The same things were measured in two ways. Each way mixes the same 11 hidden numbers, adds some noise and spreads widely along 6 directions of its own, which tell nothing about the thing.
Some things both ways: the first way, then the second way.
[ 17   1   3  11   1  -6  -1 -23   4   5   1   7  14 -21  19 -14  12   4
  13  25   3  -2  -2   8  -8]
[  9  15  10  14   1  -1 -13  -3  -7  16 -10   2 -18  -7  -9   8   4 -22]

[ 10   4   5 -11  -3  -4  16 -16 -12 -10 -10  -1  -9 -20   2   6  11  -3
   5 -11  11  13  -1   5   0]
[ 14   7  -2  -6  13   3  17  11  -3  15  -3  -9  -8 -11   3   2 -14 -13]

[  5   3  -6 -17   0  -2  14 -14 -18 -13 -17   1 -14  -9 -27  22  12  -9
   1 -27   3   5   0  11  -7]
[ 28 -12   4  -6  12  10  -1   5   4  22  26 -13 -15 -30  11  13   2  -1]

[  0  -1  -7   3 -21  -2  -5 -23  15  -3  -3   0  13 -12  15 -10   2  -6
  -9  35 -13  -5  -8  13 -18]
[ -3  -6  10   2   3  -1  12  10  -2 -14   5  11  16   0   0  -3   1  -9]

[ 37   3  11   8  19  -7   3 -11 -11  19  -7  23   6 -17   4  -9   7  -7
  20 -21  11   5   9   7  15]
[ -1  17   4 -10  -3 -21  19   2   2  14   4   8  -7 -13 -11   6  -3 -11]

[ -4  15  -3  -5   7   2  25  11 -25   8 -15  16 -10 -11 -14  19  14  10
  30 -30   9  26  -7   6   3]
[ 11   3  -2   7  -4   6  -8  -9  14 -13  18  -7   6 -11   4  10  -6 -10]

[ 13   5  20  17  -7   2  -8  -5  -8   2  -4   0  12 -30  12 -10   6  -9
  11  17   6   6 -23  15 -18]
[ 13  -5   0  -3  -3   6  -2   7  -5  41  -5  -3   5 -18  12  -5 -10   0]

[ -4   4  -8  -6   2  -5  11 -16  -3 -10  -6  -5  -2 -10  17  -4  15   6
   3   9  10   6   6  -1  -6]
[  8   9  -9   4  12   9  15  -5  -3  -7   1   7 -21 -17   3  13  -2 -11]

[ 10  18 -23  11   1 -18  -2 -14  -4   4   6   1  13  -7  14  -5   1 -22
 -20  18  11  -1  -5   3  -7]
[ 16  22 -17  -8  20   9  29  -6 -27  -1  13   2  -9 -24   9  13   8 -19]

[  8  12  -9  -3  -7  -5  -8 -12   2   0  -8 -18  21  -7   4  -8  11 -12
 -23  15  -1   3 -10  10  -9]
[ 13 -29 -13 -32  21 -24   6   9  -4  46   5   5 -23 -18   6 -11   1   9]

[-13   2 -17 -22  13 -15 -26 -14   1  -4  -1   9   3  15 -12  -7  18  -8
 -19  21 -19  -2   3  20 -43]
[ -5   2   1  12   7  13   0   6 -10   4  -4  19  16  -3 -12   6   4  -2]

[  8  21 -16 -25  15 -11  18 -21 -19  -5  16  -1  -8   4 -40   6   3  -7
  11 -18 -12  16  11  17  11]
[  1 -12 -12  10  19   6  -1  -7 -25  -7  17 -24  -3 -36  -3  12   8 -19]

[ 18   3 -11 -14  -1 -18 -18 -23  -1  10 -19  17  -4 -14   5   4  19 -14
 -19  -1  -2  -5  -8   9 -26]
[ 18   2  -9  -3  -3  -7   6 -17 -12  16  20  -5  -5   1  -3  21  -8  -4]

[ 13  12  -3  -5   4   1   2 -18   0   8  -4   8   6   3 -13   6  15  -2
 -10  13  -8   1 -12  12 -15]
[ -2  11 -26  14   4   6   7  -9  -8 -25  14   5   8   2  -2  17  -1 -14]

[-12  11 -24 -15 -20  -2   0 -11  16   3  -5 -13   1 -18  21 -17  12   7
   2   8 -17   9   4   6   7]
[ -4 -17 -19  -2   9  11  -2 -16 -10  -7  21   9   2  -6  10  17  15 -13]

[  8  17   6  11  14   4  11 -15 -10   3  10  -7   0 -21  -3 -17   9  -3
  29  -1  -1  10   9   9   4]
[  4 -15  18   1  -8  -7   6  13  -5  -3  12  -5   2  12   6  -2   4   4]

[ 13  20  -3   9  -2 -10   7  -2   6  20 -15  22   9  10 -14  14  26 -11
 -27  10  10   0   2   1 -15]
[  8  11 -30   4  19  -2   2 -11 -30  -4   3  11  -6   4 -10  10   6   0]

[ -5  -4  -1 -12   6   5  -6  -1  -7  -8 -11   8  -5   3   7  -2   4  -4
   0 -11  -5   9  -4  12  -7]
[  4  17   5   3  -7  14   0   3  14   1  -7  20  11  14  12  -1  -8 -10]

[ 22  22  13  24  23  -9   4  -8 -17  12   4   4   9 -14 -15 -17  11   0
  35  -6  14   6  10   2   8]
[  4   2   2  -4  -8 -37   1  -1 -26  15   0   2 -14  11  -8  -4   5   2]

[ 34   3  15  -2   7   5   2 -31  -1   4   3   7  -3 -15  10  -6  15  -6
  -5  -1   0   6  -7  11   0]
[  9  19 -21  23   2  14  -1 -22 -16   3  -4 -16 -15 -10  -3  26 -20 -25]

[ -2  -7  -5  -1   0   2 -21   2  -1  -5  -7  -1  -3  -8   4 -22  10   5
  26 -34 -13  13  15  14  24]
[-14 -16   3  -2  -2 -24 -14  -7   8   2  16   8   3  -6 -13   3  -2   5]

[ -4  -1  -1   1   4   5 -10  -8  -2  -8  -7  -8   4  -2   3 -14  10  -3
   5  -3  -5   3   4  10  -3]
[ -3 -26   5  14   2 -14 -28  -6  -1  21   5 -11 -22 -28 -20  11  -5   2]

[  9  13   3  -2  31 -15   3 -20 -16   9  -4   6   2  -7 -16  -6  38   7
  14  -3   9  13  17   8 -24]
[  8  -4 -14  10  15  -2   9  -8 -13   0  10   4 -18 -22 -20  23   0  -5]

[ 36  -8  45  17  11  12  13  -6  -8   6 -16  25  18  -4  -8   7   9 -10
   2   7  17   1  -8  14 -13]
[ -2  18 -10  10  -8  -5   7  12   1  22 -27  19   0  -4   0 -12 -19  -8]

[ 18   2   8   1  14   6  10  -5  -9  -5  -9   4  13  10 -11  11   8 -19
 -21   1  13  -4   0   9  -7]
[ 18  10 -23   5  -5  -3 -12  -3 -17  26 -11  14 -28  21  22  -6  -1  -5]

[ 21   4  16  24  -2   2  -3 -12   1  13 -10  15   6 -17  -6  -5  16  -7
  13   2   3  -2   1  11  -8]
[  3   6 -12  14  -2   2   2  -6 -18  -4  15   7   9  -6  -5  16   2  -6]

[ 16  -6   1 -18  15 -13   6 -18  -7 -12  -9  13  -4   5  -3   1   6  -8
  -5 -10  10  -1  19   3   1]
[  4  14  32   5 -14   4 -14 -14   2  -2 -15  16 -25  18   8   0   4 -12]

[ -6  -8 -12   5 -29  -9   2   4   9   0 -41  15   3 -21  14  17  15 -13
 -18  11  15 -16  -3  -1 -28]
[ -6  10  -6  10  10  -1  13  19   5   0  18   7  15 -12 -16  18  -1  -7]

Other things, the second way, with their names:
j_207: [10  0 -1 21 -6  5  0 20 -7  7  2 -3  7 24  3  3 -7  2]
j_652: [ 10 -31  10   2  -2   2 -20 -19  -4  11  12  -3 -25 -11   3  11   3  10]
j_162: [-14  -2  13  -6  -1 -10  11  -2   3  -5 -10  12   8  -2 -12  -3 -11   4]
j_143: [ -5  -3  37  -9   1 -18   0  10  21 -17  -4  18   1  29 -15  -6  -1  -1]
j_327: [  5   4  -4  13   5   4  -4   5 -16   2 -10 -19 -12 -34   8 -10  -3  -1]
j_633: [ -6   7  12  16  16   5   1  31   0  25 -18  11  -1  -3 -16   2  -1 -21]
j_901: [  7  20  20  21   6   1   2  34   2   6  -5  13  -7  22 -14   6   7 -18]
j_651: [ -7   2  45 -11   3   9  -4  18  -2  -1  -8  19  26  24   3 -14  16  11]
j_639: [-13 -11  -5  -8  14  -8  12   1  18 -16   5  10   7 -17 -15   3  -8  -3]
j_58: [  4 -15  19   4  -3 -16 -15  10  -9  -1   2  -6  11  45  -9  -6  -5  13]
j_395: [ -7  -5  14   2   6 -17 -12  17  14   3  22   9  -2   9 -20  13  11   6]
j_533: [ 10 -19  -3   6  -2   5 -22 -12   7  30   0 -28 -38 -19   9  13 -10  14]
j_267: [ 21  12 -17  10   6  27  -5  -6  -7   6  13  24  -1  -9  18  13  10 -32]
j_216: [-10  11   2   8  -5 -11  18   6  -9  -1  -8  -8   8  -5 -10  -1 -21  -4]
j_878: [-10 -14   7   9 -20  -2 -38 -34  11 -27  -1  12  -8  42  10   3  -2  -1]
j_121: [  4   9  45  -8 -16  20   8  -5  14  -8  -5  24   8  20  14   2   6 -11]
j_724: [ -6   5  -8  13   7 -27 -18   4 -14   9 -22  -7 -17  -3 -21 -11 -12   1]
j_377: [ -3  -1   5  12  -7   5  -7  -4  -5 -16   3  15  -4   3   6   2   6  -3]
j_432: [-12 -17  -7  10 -12  -5   7  -1   3  -8  11   6  13   4   0   8 -10  -8]
j_765: [  5 -10  16   8 -14  -2  -1   2  -4  -9  20 -19   5 -10   5   3  -2  18]
j_546: [  3  -2 -25  12   1  24  -7 -21 -12  -9   8  17   1  -6  15  13   2  -8]
j_371: [-10 -14  46  -3 -15 -19  -7  10  24  -9  -1  -4  -1  -3  -9 -11  -5  13]
j_911: [ 11  -6   8  -1  14  -7   6  13  11   2   7 -15  -4 -23 -10   0 -18  -3]
j_973: [ -6  10  10  14  25  16  19  32  11  15 -21  -7  13 -56 -23   2 -23 -23]
j_495: [  2  -5  15  22   3   9 -25  -8  -9 -10  -5  10  -9  13 -12   7   5  -9]
j_266: [  7  -8  -8   2  12  -1   4   2   1 -17   3  -1  -8  -6   3  -3  -5  -1]
j_413: [ 13  -7   8   7   5  16 -22  -8   1   9  -5  -3 -15 -28   5  -1   0  13]
j_291: [ 14  -4  -1 -15   5  12  17  -1  -8   4  10  28  -7  12  19   4  13   5]
j_24: [ -3 -12   0   8   1  -3   5 -10 -11 -18   4   1  -7  -1  -2   8  -1 -26]
j_111: [ -3  12  20   3  -4 -28  -2  18   2  11 -10  13   2  45 -23  -3  -7   4]
j_465: [  3  13 -18  12  24 -10   4  20  -2  20  10   4 -16 -42 -21  13   6 -12]
j_624: [ 16  14   4  18   0  -7  -8   6 -11  -6  -7  -1 -25  42   1   4   3 -21]
j_146: [  3  -4  22  12  -8  21 -12  -1  -6 -24   1   8  19  24  17  -8   8 -13]
j_260: [ 19   4   4   8   1  -8 -15   4 -14   7   2 -13 -25  21   7  -2   1  12]
j_324: [ 10  -7   2   9  -2  -8 -18   0 -14   8   1   2 -13  23   5  -1   4   2]
j_398: [ -8  18 -13  12   5   2  14  25 -11   6   3 -12   2   6   7   7   0 -14]
j_147: [ 21   0 -13  14  -6   3 -12  -3 -17  12   4 -18 -16   0  16   0  -9   6]
j_97: [  4   7  44 -12   6  19   5   3  39  -6  -2  30   5  -9   0   3  -1 -20]
j_791: [-12  11  31  19  -9 -12   0  39  28   2 -18  -8  13   9 -13 -15 -22 -16]
j_453: [-11  11  10  -9   4   8  23   3  16 -14   3   6  12 -12   2   7  -3 -22]
j_783: [ 10   3  10   3  19  -5 -10  20  -4  33 -18 -10 -17  -5 -14  -2 -10  -7]
j_379: [  7  12  13  -5  -3 -10  -2  -8   9  15 -14  19 -14  11  -5   1 -11 -16]
j_475: [ -9   7  19   8  -9  -8  15  12   9 -15  -3   0   0  -8  -5   0  -5 -14]
j_302: [ -4   3  -9   3  -4 -43   8  11  -6  12 -21  -3 -31  10 -10 -15 -17   7]
j_187: [  8   9 -13  15  -9  -5  -4  -6  -2  -2  15   5 -19  12   9  15   2 -11]
j_739: [  9  -5   4   8  -1   4   0 -10  11 -10  24  10   0  -3 -10  24  -1  -4]
j_528: [-6 -5 -8 15 -6  0  1 14 -4 -8  9  8 15 17  6  0  1 -7]
j_625: [  8   0   4  13  -1  -2 -18   5  -4  37 -14 -13 -21 -16  -6   2 -10  18]
j_907: [ 14 -11  -4   1 -14  15  -5 -20  -6   3   5  13  -7  17  27   5  -4  -6]
j_798: [-11  25 -19  13   4  14   9 -14  -9 -38   5   6  19  -9   6   8  -3 -34]
j_429: [-10  19 -10  15 -18  12   4 -28 -13 -13   2  14  -2  -1  12  17   3 -18]
j_527: [ 15  10   1  11   5   7  -1  -9  -9  -7  -1  -9 -15   3  -3  15  -5  -8]
j_563: [ -4 -10  29  -2  -3  -8 -10  -3  16 -16   8   3  -4  -4   1   0   7 -23]
j_677: [-11  -9  16  -5  10  -5   2  11  11  10  -4  21   7  -2 -14   1   6 -18]
j_459: [  7   7  11  25 -18   3 -21 -13  -6 -15   5   5 -12   7  -1  10   1   0]
j_518: [ -5  16   4  -9  -9   1  24  15  -1   7  11  13  13   8  15   5  12 -10]
j_719: [  3   9  47 -30   0 -25  36  35  33   5   1  16 -12 -12  -2 -16  -2   5]
j_947: [ -3  11  -7   4  -2   0   8  10   5 -10   2  13   5  -7   7  -7  -2  -3]
j_663: [  6 -13  -6  12  -8 -28 -23  -7  -4   9 -13  -9 -33   6  -2  -9 -13   4]
j_512: [ -3   2  13  -5  -5 -24   1   8  -2   4  -5  19  -7  17  -5 -11   3  -3]
j_530: [-13  15  -6  16   6   6  -8   2 -17  10  -1   4  -4 -33  -7   7  12   3]
j_452: [ -2 -14 -32   5   0 -13   4  -2 -23   8   7   1   7   5   6  -4  -5   3]
j_658: [  8  11  -8   7  -2  -1  10   8  23   2  -8   5 -14   9   1   3 -30  -7]
j_941: [-15  12  -1  16 -10   1   4   4   4 -20 -10  25  11  32  -3   3  -2  -8]
j_259: [  8 -13   5   0   0   5  -6  11  13  14  12  -7 -13   7  10  10  -1   3]
j_449: [ 18   6   7  17  11  20  -7  -4 -14  -9   2 -22  -6   0   4   8 -10 -14]
j_534: [  1 -23  17   8 -31  -9 -24 -28  -5  11  10 -23 -24  -6   7  10  -7  34]
j_952: [  1   9  -2  28 -12   5 -15 -16  -3 -25 -12 -12  -7 -11   3  -2 -18 -17]
j_281: [ 18  -6  39 -11  -2   6 -15  -8  -2  25 -13  12 -21  -4   7  -6   6   1]
j_604: [ -1  14  -4  -5  13  -9  21  10   8  18  -7   8 -18 -16 -13   8 -14 -13]
j_263: [  1  -7   9   4  -4   6  -3   2   2  14   8  -4 -11  -3  12  13   4 -23]
j_49: [  4  -8   3   9   0 -17   5  18  12   1   5  -6  -4  -6 -11  -2 -12  -1]
j_249: [-21 -10  -1  11  -2 -11 -19 -12  -4 -12 -15  22  -8   8  -5  -5   7 -15]
j_22: [ 22   3  49  17 -15   3 -29 -11   7 -12  -4  -9 -25  20  -1   3  -5  -6]
j_711: [ 10  11   5  22   1  -3 -17   2  -9  19   3 -14 -11 -27 -13  10  -7 -15]

Some of these things the first way, each followed by its name:
[  7  11   0 -26   3  13   4 -18   1  -6   6 -16 -11 -23  20  -8  21  13
   5   9  -6   8 -14   6  -1] | j_533
[  0  14  -8  -5  20  -5  -7   1  -9   3   0   6  -2   0  17 -19  -4  -8
   6  -3   2   6   2   1   2] | j_429
[-10   5  -2  25   2  14  -2   3   3  -2  -9   9   0   7  16 -10  -3  -8
   4   6   1  -3  -1  -1  -2] | j_459
[ -2  -9 -12  -4  -9   3 -10 -18  12  -5   3  -5  11 -19  19 -15  11  -4
   1  25 -17  -5   0  21 -14] | j_528
[ 15   7  17  27 -18  12  17  -7  -3   2 -16   2   7 -16   6   9   8 -10
  -4   1  16   7 -16   3   1] | j_911
[ 19  -2   9   9  15  -8  -3 -34 -11  -8   8   4   1 -18   0  -6  23   6
  18   9   6   4   2  12 -16] | j_22
[ 23 -11   8  -2   9  -4   2 -30  -9 -14   0   3   1 -19   6 -10   1   5
  29  -3   3  -4   8   8  10] | j_719
[ -1  24  10  17  39  13 -13   6 -18   3  19  -9   2   1   8 -25  13  -2
  17   2   4  14  -8   8  -6] | j_625
[ -6   6   1   7 -13  -1  16  -6  -1  -4  -3   3   1 -15   0  -1   5  -4
  13   8   1  11   4  10  -5] | j_146
[ -9  -1  -5   1   0  -4  -3 -14   6  -5  -3   1   1  -2   6 -12  22   5
   4  10  -4   7  16   8 -11] | j_495
[  9  -7  -2 -17  16  -8 -12 -26  -8 -16   1 -11   0 -15  14 -18  20   8
  11  -4   1   7   8  10  -4] | j_604
[ -2  -3 -14  -9  10 -10   9  -2 -14  -7 -17   1  -1 -21   8   6  23   1
  11 -14  20   2  14   3  -9] | j_187
[  6  15  11  23   7  24  -6 -14   7   5  10 -18  -2  -8  19 -39   9   3
  21 -12 -15  16   8   5  28] | j_652
[ -5  18  11  22  23   1  -3  -2 -17  -2   9 -10  -3  -9   9 -35   7   7
  41 -17   7  26  13   1  17] | j_281
[ 10   4  31  19  19  33  14  -5 -15  -5 -10 -11  -2  -6  13  -9  15   5
  19 -26  12  22  -5   3  15] | j_658
[ -1  -1 -10 -29  20  -3   0 -12 -15 -16   2   9   0  18 -28  13   1  -5
  -4   2 -11  -1  -4  20 -17] | j_947
[ 15   6  10  -5  18 -10 -11 -18 -19 -12   5   2   0  -6 -11  -7   4 -13
   1   4   6   1  -6  14 -19] | j_216
[ -1  11  -3 -16  -1  -7  18 -21  -3  -2  -5   5 -18 -22   6   3  24  21
  22   5   4  11   3  -2  -8] | j_527
[ 10   0  -4 -32  23 -12  14 -19 -10 -12   2   7   3   2  -3   7  15   8
  -1  17   9  -2   6   7 -16] | j_302
[ -3   2 -18 -22  14  -3   4 -13 -10 -17   7   2 -17   4 -12   7  14  -3
   2 -17  -2   2  16  10   3] | j_260
[ 20   9  20  29  -3  11   8  -8   3  24 -30  17   5 -12   1   2  25  -4
   2  -8   7   5  -3   3  -8] | j_739
[ -1  -6  -2 -19   2   0 -10 -19  -1  -7  -4  -6  -1 -19  10 -17  11   2
  12   2 -15   7   3  18 -12] | j_432
[  3   1  -4 -11 -14  -4  18 -29   7  -5  -5  -5  -1 -20  15 -11   5   9
  14  10  -6   9  12   3   7] | j_24
[ -7  12  -7   1  13  -3  -5 -11  -4  -1   1 -11  -3 -12   9 -24  21   5
  18  -6  -2  14  16   5  -1] | j_291
[ 16  -1  -1  -5 -19   1   2 -27   6  -9 -12 -15   9 -28  16  -6   0 -11
 -10  18  -2 -11  -9   7  -5] | j_263
[ 28   4  16  17   8  11   9 -27   3   7  16   4  13 -22  22 -23  -1   0
  23  21  -5   3  -3  12  10] | j_475
[ 11   9   8   8   7  13   1  -9   0   1   2   7   2   5   3 -12 -10  -6
   8   4  -9   0  -8   7   9] | j_371
[ -2  -6  -6  -4 -15   0  -9 -11  18  -2 -27  13  -8   4  13  -4   7  -6
 -17   4  -6 -14   8  -2  -8] | j_111
[ -9  14  -7   0  -8   7  16  13   0   6 -16   6   0   3   2   4  -3 -17
 -11  -6   2   8   2   2   4] | j_452
[ -2  -1  -3 -15  -5   4  -5 -16   1 -13 -13  -5  -5  -1  10  -6   1 -12
 -16  -2  -9   4  -3   9  -9] | j_907
[ 11  -2   7   1   8   8   4 -10   8   2   9  -2  16   5   7 -26   6   6
  16  -3 -12  14  22  13  28] | j_249
[ 17  -4   8  -8  11   5  12 -20  -7  -6  15  17   3   0   3   3   1   3
  10  10  -6  11  -7  18   1] | j_952
[ 15 -10  13 -13  -5   9  22 -26   1  -4 -15  13  -5 -15 -10  14  16  10
  15   3  -6   1   1  13  -9] | j_49
[ 26   8   8 -21  34 -18 -14 -33 -19   0   3  10   3   3 -26  -6  13 -12
  -6   5  -6   2  -3  20 -31] | j_121
[  2  12  -5  -4  13   0  23  -2 -13  -4  24   9   2  -8   5   1  -1   0
  19  14   6  12  -2  11   5] | j_327
[  3   5  17   4  10   7   8 -13 -14 -12  -2   2   9   9  -9   3  -6 -18
 -13  18   3   7 -16  14 -26] | j_973
[ 17  24  22  11  33   0  23   9 -29   5  -4  12  11  21 -44  15  13  -7
   5 -15  24  16   4   5   0] | j_724
